The first 7 rows are patterns. Each new row is the sum of 2 different patterns, raised or lowered, with some noise. Before adding, each is slid sideways (what falls off one end comes back at the other) and multiplied by a number that may be negative. Names go in the order of the patterns.
Some rows, each with the names of its patterns after it:
[  2  -4   4  -2  -2  12  -2   7  -3  -3   4  12  -7   5 -49  35  15 -17
 -11  -1  -2 -11  35   0  -4  49   4  10  -4  39 -32   2  -3  12  13  11
 -18  -5]
Vevu
[  3  10 -24 -19  -2   3  -3 -36   8   1  16  -8   9   4  49  11  -9 -14
  21   7   7  -8  10  11  19   3 -16  22  18  -7 -28  -6 -10  31 -23  -7
  -5   9]
rade
[ 10 -12 -19 -15   1  30 -12   8 -11  16   3  -9  -3 -10  20  11 -10 -19
  -8  -4  14  47 -13   1  41  27 -18  -9   0  -3 -35 -22  -3   0 -16  42
  -6  -3]
gol
[ -1 -21  11 -43 -14 -19 -17 -41  -2  -5  35   1   6   1   3  -6  41  16
  -8   9   1  29   3   1  40  24   1  13 -15  -8 -14 -30 -13  -6  26 -39
  13  15]
buva
[ 23   8  12   3   4  -4 -49   3  -2   1 -10  11  -6  25 -15   6   2 -15
   3   5  20 -16  10  -3 -11  49  24  -8  -4   6  27 -49 -14   0  -1 -20
 -13   9]
tubep
[  1 -29  16 -22 -18  -8  16   0   9  -3 -13  20 -49  18   5 -15   3  -7
  32  39 -12  44   3  -9  43  -4   7  20  19  -9  -4 -32  19 -10  24  38
   6   3]
fesob
[-18  13  -7  17  -1  -3  28 -30  10  18  49  -1  30   3 -11 -20   5  -7
 -49  16  -3   7  18 -32  44  -1 -31  23 -14   3   2 -31  26   1  14 -13
   3 -14]
zesok

New rows. What belongs after each?
[ -2 -59  -8 -12   9 -29   5 -51 -33  41   7 -21 -38  -6  13 -97 -44 -13
 -24 -17 -17  11  44  10   9 -33  32 -26 -69  -3   9 -18  17  13   4  30
  16  -2]
buva tubep
[ 17 -18 -39   8  -4 -46  41  -8  28  30 -19  34   5 -31  30   0  -7  37
 -37  25  17  18  -3 -18 -33  -4 -11  -4  27 -24   4  28 -39   0  28  55
  27  21]
fesob zesok
[ -4 -43  13  21 -12 -17  38 -54 -18 -29 -35 -19 -39  -8  44 -21   8  -5
  -7  12  11  10 -21   9  -6  29  10 -13  34   5  -5   6 -39  10 -24 -46
 -52  -9]
buva zesok
[  2  26  17  -3   7 -23  -3 -16   8 -38 -19  30 -25  10  12   2 -43   6
 -35 -49 -19 -21 -33 -30  16  26   0  -8 -10  -5   3  30   7  -6   2   0
  23  -7]
Vevu buva
[-10   9  23  44   3  42   2 -19 -16  39  -4  21  -3  43  13  49   5  23
  12  42  21  -5  25  -7  -2  20   0  20 -46 -36  26 -33   3  -4 -28  13
 -26 -25]
buva fesob
[-13   7  -2 -33  -8  29  18  27  -3   5  12  -6 -41 -13 -14  22 -25 -11
  55 -19 -24  18 -43  -7 -48 -51 -22 -44 -10  33 -44   7  -8 -18 -25  37
  12  25]
buva fesob
[ 15  37  46   6  33  28  39  37  45  38  10  72  36  13  51  50 -13 -13
  29  14  40  50  31  20  40  72  20  31  19  25  58  -6  29  57  11  51
  21  32]
Vevu zesok
[  9  21 -11  40  54 -21  11  -4   9  27 -38  37  43 -18  21 -14  -8  15
 -47 -14 -17  32 -33  20  28 -14 -12  -5 -34 -10 -43   8 -45 -19 -45  28
 -26   0]
buva zesok
[ -5   7 -23 -18   8 -30 -44  38 -22  -7 -14 -17 -15   2  33  27 -19  51
 -12 -20  -8  32 -26  27 -14  30  29  20 -26  -3  -5   2  18 -16  42  -3
  -5  20]
Vevu fesob
[  8  23  18  -6 -58  14 -11 -39 -19   1  48 -14  -3  44  18   8 -30 -18
 -33 -28  -2  -7 -23  21   8 -21 -49  15  -3  36 -31   4 -10 -29   4 -26
 -12  32]
gol fesob
[ 23  11 -14  28  -6   4  28  -4 -12  -7 -20   1 -64 -12  -3  -9 -20 -17
 -23 -12   7   8   4 -37   4 -22 -36 -40   3  -2  37 -22  25  15  48  -3
  -9 -24]
rade fesob
[-28   0 -12  25 -23 -14  -6  14  -8   6 -67  14  10 -18 -14 -31  -1 -12
  43  -9  -1  43  38  13 -13  17 -16   3   0  -1  16  17  -4  -7 -15   9
  17 -11]
Vevu rade
[-21 -13  -3  29 -56 -26  31   3 -26 -43 -11 -11 -75 -47 -16 -22  -6  31
  -2  17   9 -11 -50  17 -18   3 -17  18 -26  43   7   0   4  21   5   4
 -50 -25]
gol buva
[-45   5 -25  -9   0  -2  14  -5   7 -11 -13 -15 -43  14 -21   6   2 -14
  13 -53  13   5  39   0 -15 -21 -10 -25  -9 -36 -19  19  -9   2  24 -30
  26 -26]
tubep zesok
[-25  -8 -31  10 -25 -33 -32 -10 -18 -37 -60 -32 -24  22 -25 -32 -29 -12
 -15 -67 -48 -27 -13 -51 -47 -12  14 -14  -8 -48  -2 -18 -52 -29 -25 -30
 -10  -1]
rade tubep
[ -1 -24  45   8  18  12  16   4  -8 -18   6  28  -9   1  40  70 -13  -1
   0  14 -31  -6 -22  15 -14  30  16   1   7 -24   8 -15   5  36 -52 -16
   4  19]
gol tubep
[-38   3  30 -43   7  -8 -14  22 -35 -10 -11   0  -7   2   7 -17   9 -29
  -4 -40 -10  32 -31 -35 -56  -6 -44  12   1   7  25   4  45 -24  20 -38
 -21  17]
Vevu zesok
[-10  12  47  23 -18  60   3  -4  -3  -7   6  -7   8 -36   4  15  -3 -13
  56 -34  -6 -16   0 -43   9 -18  51   0   6  16   2  -7  26  32 -11  16
  15 -11]
buva tubep
[-17 -57 -12 -30 -24 -66 -26 -42 -18 -33 -31 -26 -33 -34 -28 -64 -35  -4
 -51 -25  -6  14   8  -2 -41 -19  10 -27 -35 -22 -13  -6  26  -8  -9  -3
  40 -24]
rade buva
[ 28  31  -2  92  14  -2   7  55  15  69  26  48  46  73  24  13   3  29
   9  -1  13  18   2 -12  21   8  24 -10  23   2 -33  -3  21   6   8  35
  31  63]
rade buva
[-12 -45  30 -43  -6  12 -37  20 -14 -27  34 -13   7  -2 -27  17 -40   9
 -19   1 -25 -11   1   7   1   0  -4   9 -29   9  28  26   3  19 -14  22
  -6  -6]
tubep zesok
[ 31  46  50   5  27  -9  24  40  16  39  44  -6   2  35  13  27   8  10
  60 -25   3  35  10  48  12  15  63  11  32  12  34  15   9  15  31  19
  67  62]
buva fesob
[ 26  32  19   3  16  -5   9  23  33  70  20  11 -15  38   8  -4 -26  45
  18  15  33  37  32   2  35  20  -6  35 -22 -10  35  35  24  -5  44  38
  15  29]
gol tubep
[ 13   3 -13   6  -4 -51 -31   4  20 -17 -17  25  18  -1 -10   8  -1   8
 -11 -15 -25  -9  -8  12  63 -12   1  24  22 -23  -3 -20   3 -34 -20   6
  -5 -20]
gol tubep
[-15  19   6  26   9  -7  26  68  22  -6   0  23   0 -27 -17  15  29 -20
  35  18  39  30  15 -30  24  25  49  -3  20  -6  53  36  10  16  10  70
  16  10]
rade gol
[-32  38  14  30  44  -3  19  45  38  11  18  51   9  31  -4  27  31   3
  46  -3  17 -13  12 -32  12  20  60  -3  18  59   9  20  20 -22  32 -22
  20  42]
rade zesok
[16 43 82 55 37 67 59 52 47 90 40 44 60 14 73 45 55 56 98 49 65 27 30 26
 38 40 44 77 14 62 66 37 33 54 13 36 27 21]
Vevu buva
[-19 -13  16   3 -11  29  -6  -8   2  33 -47 -22 -17   0  14  37 -32  -9
  22  10 -22 -17 -12  -4 -38 -20 -15 -12 -19  31 -18  -8 -44  13 -10 -34
 -19  11]
Vevu gol
[-14  -7   5 -13  29 -38 -15 -34  -3  23 -72 -16   7 -20  -6 -27  11  31
 -45 -12 -52 -16 -36 -37 -18 -42  10 -76  -8  -6 -52 -13 -23 -79 -85 -41
 -66 -61]
buva zesok
[  1   0  50   2 -24 -25  18  27  -4  -6   0  19  18  -5 -18   8  23   1
 -35 -21 -15  19 -11  25 -15   3  32  26 -36 -26  -2  -3 -27 -50   2   0
   0  21]
rade gol
[ -2  23  20  12  21  56  14  21   3  26  -1  26  -4  29   0  19  23  57
 -16 -17  46  16  19  29 -18 -36  25  24 -32  -9  49  31 -18  43  35  31
  -1 -14]
Vevu tubep
[-39  -8 -29  -4  28 -57  14  -8   5   5  -6 -19 -22 -29 -25 -36 -88  -1
 -37   1  17 -46  13 -27 -71   3 -56 -35 -30 -39  -6 -18 -14 -46  -6 -73
 -29 -10]
fesob zesok
[ 19   7 -28   1 -49  58  -2 -21 -12   6   3  -1  12 -13  -4  46   4 -17
   5  36 -13  -4   6  15  53  20 -22 -14  22   3  10  -5   4  19  16  10
 -15  21]
Vevu rade
[-69 -28 -31 -41  -1 -48   8 -57 -14   5 -32 -31 -20 -21 -26 -31 -58  -8
 -40  -8   5 -33 -26 -33 -50 -15 -53 -54 -30 -16   6 -48 -44 -28  -3 -67
 -15 -16]
Vevu fesob
[-26  10  -1  -1 -26 -19 -29  12 -33  -4  18 -10  -5  27  -7 -35 -16  -6
 -13 -63 -16  -7   3 -26  29 -10  28   7 -26 -34   0  -3  17 -24   4  -4
  23  -5]
rade gol
[ 29  25 -31  32 -18  12   8  22   4 -18 -23  -5 -14  17   5  26 -11 -17
 -69  10 -46 -24  -1  26  -8  12  35 -26  13 -49  -5  25 -55   0  15   2
  40 -16]
fesob zesok
[ 42 -25  36  -2 -52  32 -36 -12  -8 -15  17   5   7 -22  15 -54  -5  14
 -23  13 -11  24  53 -38  41  15  30  28  17   4   6  -6  -8 -13 -73  27
 -15  22]
fesob zesok
[  2 -10  19  28 -12  -4  31  -6 -11   3  11  -4 -10  38   2  16   1  36
 -27 -12  18  34   0 -10 -34  34 -23  -3  15 -38  33  12 -20 -26   6   6
  46  37]
gol fesob
[ -5  -8 -11  23 -50  34 -10 -53  11 -22   6 -21 -30  11 -19  35  -8 -17
 -25 -25  19 -54  -8 -12 -15   0 -50   5  19  40  -5  20  -6 -26 -65  -6
 -20 -56]
tubep zesok
[ 12  20 -39  -3   1 -27  -8 -14  -9 -26  40 -19 -11   0  18   0  24 -20
  18  14   6  -6   2 -14  21  15   8   2   1  24   0   0  21 -13 -15  11
 -33  -8]
Vevu rade
[-33  -1 -56 -27  -8 -68   9  -6 -36 -39  -8  19   4 -35 -25 -34 -64 -27
 -69 -30  18 -21 -18  -6 -16 -24 -26 -39 -37  -9 -25   7 -54 -11  25 -15
  -1 -76]
rade fesob
[  8  52  54  42  26   5  48  36  28  27  40  17  84  30  41  27  64  20
  27 -36  18  28  37   7  23 -11  19  24  15  10   4  33   8 -18  11  51
  24  45]
rade buva
[-15  -1  23 -22  27 -21   5 -50  10 -10 -44  -7  30   2   7  23  41  21
   2  -8  50 -20  -1  12 -22   6   1   0  38  28   2  -5  16  10   7  29
 -30  27]
tubep zesok
[-33 -18 -90  30 -15  -8   5 -11 -19 -27 -17  -3 -42   7 -24   5 -21  22
 -50 -28  -1 -52   6  -2 -49 -19 -26   8  22 -32  19  -5 -31  31 -25 -15
   1   9]
Vevu fesob
[-66  11  -7   8   8 -51  44  -2 -48 -10 -27 -17  15 -58   6 -13   9 -24
  -2 -41 -43   1 -17   4 -39 -10  19 -32  -8  11  40  18  25 -15 -32 -15
  -3 -14]
rade zesok
[ 46  34  57   3  36  64  41  23  23  67   0  42   7  28  49  55  20  28
  16 -17  41  26 -12  17  44  46  26  32  62  59  24  37  -1  23  48  16
   7  38]
Vevu gol
[48 93 53 97 61 48 27 77 38 66 35 58 71 63 49 21 78 61 46 31 10 20 83 32
 35 25 94 62 58 26 47 59 44 26  8 49 51 57]
rade tubep
[-41  57   1 -22  37  -7   6  -9  -2  21   9  26 -44 -10   0  -4  12 -17
  59  18   4  33   2  27  11  31  -4  22   5  -4  -8  55  -2 -32  21  13
   3  25]
tubep zesok
[ -4 -34 -20 -49 -53 -34 -97 -33 -39 -22 -70 -32   2  -8 -60   7 -72 -55
 -28 -54 -69 -24 -25 -10 -38 -53 -19 -38 -24  30 -14 -42 -27 -55   3 -47
 -48  -6]
buva fesob
[-64 -51 -70 -47 -32 -69 -62 -30 -57 -60 -62 -57 -10 -97 -31 -55 -49 -45
 -60 -30 -27 -44  -5 -56 -71 -21 -56 -32   5 -43 -58 -17 -55 -51 -63 -33
 -20 -71]
gol fesob
[  8  -8  16   4  19   3  -9  21  10  26  -1  37  25  51  11   0  -1  42
  53  11   7  51  43  20  10  -4  31   5 -10 -14   5  -6  71  -9   5  14
  12   2]
rade gol
[ 17 -15  -3   3   1 -18 -18   8   2 -22   0   5   4 -36  62 -20 -16   8
   2 -26  16  11  38  -1  36  -9  13 -25 -12 -10 -10  15  12 -41 -31  -2
 -13   9]
gol buva
[-16   3  18  21   0  12  38  -8   0   2  -8  28 -44  12  27  30 -15 -11
  18  45 -17   5   3 -17   2  22 -27 -11   1  -3 -32  40 -20  33 -15 -23
 -48  23]
Vevu zesok
[  6  16 -33 -35  20  34 -12   3 -14 -32 -10   7 -19 -61   4  17 -12   0
 -57  32 -21 -44 -38 -37  -5   0 -59   4 -20   6 -29 -18 -44 -33  10 -38
 -15 -11]
rade zesok
[ -8  26  11  -5 -13 -29 -35   6   7 -51   2  23  -4 -13   7 -49   2 -54
  -6 -37  -9 -10  26  21  29 -10  31  -3  29  41 -10   6  10  39  -7  -3
  11  36]
buva fesob
[ 35  62  57  24  33  54  24  38  82  12  41  48  42  10  59  47  78  32
  44  33  71  52  43  46  36  68  61  35  36  38  48  60  81  32  57  77
 104  14]
Vevu gol
[ 42  -2  13 -39  28  12 -24 -26 -16  10  20 -17  30  47 -15  28  -5  10
  -2  16 -36   5 -33  10   4   9  18 -18  13 -13 -22  20 -68 -43   0  11
  -9 -23]
tubep fesob
[  6 -12   6  -5 -46 -76  35  10 -30 -44  36   3 -20  27   9   1  31 -28
  -3 -23  31 -42  -2  34   2   8   4 -17 -21   0 -36  11 -15 -13  20 -13
  -6 -28]
Vevu tubep
[ -1  -9   2   0  55  11  11 -19  16 -14 -39  21  24  11   5  55  -5  33
  -9   3  34 -33  13  37  14   7  18   9  18  39  30  -5  19  15  45 -21
 -14  16]
tubep zesok
[-12 -22  33   0  11  60  -4  39  30  35   9  31  -2  46  -1  28   4  -4
 -17  10  26  36   5  18  32  25 -23   6  12  14  42  14  75  31  29  39
  -1  58]
buva fesob
[  5  20  24  26   3  -5 -14  22   4  34  38   6  21   5  31  -6 -18  11
  11  27   9  25 -22  -1  30 -73  22   6   3 -18  33  38  46  -8  35   5
  20  49]
Vevu fesob
[ 13  13  37  66  13  24  48  10  12 -20  40 -25  34 -26  34  38  22 -23
  16 -25  -5  -1  -6 -28  21   5  50   9  15  16  24  -1  53 -24  39  36
  -2  28]
Vevu buva
[-13  39  29  -6  18 -20   0  13 -26  39  30 -25  18 -12 -18 -20 -14  -3
  23  15 -21   0 -10   2 -14  12  -8 -18   6   4 -24  -7   0  31   7  21
  -8  45]
buva fesob
[  6  -9  13  48 -24   4  49   1  44  10  -2  58   2   4 -30  18   0  52
   9  -7  14   3  14  23 -37  22  -4   0 -39 -20 -10   8  39  21  17  23
  99   5]
rade zesok
[-26 -14   0 -53  17 -77 -46   1 -43  -4   3 -34  22 -29 -14 -46  -8 -32
  -3   8 -49  27 -50 -21  -7 -46  14 -58 -66 -52 -57 -48 -15 -42   2 -30
 -29   9]
fesob zesok
[ 62  67  60  24  51  57  16  49  59 -31  29  42  48  11  55  45  50   8
  16  38  56  61  51  64  68  62  57  18  79  31  40  53  62  27  86  56
 110  26]
Vevu buva
[ 43  36  61  -1  50  41  28  52  64  51  37 -19  75  40  34  18  34  46
  34  68  18  28  79  58  53  42  52 -25  53  36  10  26  61  33  36  42
  71  58]
Vevu gol
[-17  11   9  -7   1  21   2  36  -9  21  -5 -18  -7  13   8  80 -35  13
  40  28  -1  11  16 -19  19   1  -3  -7  -6  27 -31  46 -17 -15   7 -37
  -1  36]
Vevu fesob
[ 72  44  13  42  10  -1  66  21  25  39  30  14  19 -16  34   4  36  51
  19   6  27  -9  78 -29 -11  30  43  23  27  22 -23  32 -14 -14  21  -5
  27 -22]
Vevu fesob
[-18  -4  -8   5   6  10  17   8  39  -4   1 -14 -35  -6  -7 -41 -19  18
   7   2 -17   0  13 -22  -5 -10  14   0  -9 -18  -3  67  26   1 -27  25
  26 -32]
rade tubep
[ -1   7 -31 -16  -2 -24 -19 -26 -10 -36 -39  26 -76 -29 -18 -18 -45 -20
 -56  -4 -67 -34 -20 -45 -14 -29 -35 -41 -14 -13  -2 -36 -19 -36 -49 -30
 -35 -15]
Vevu fesob
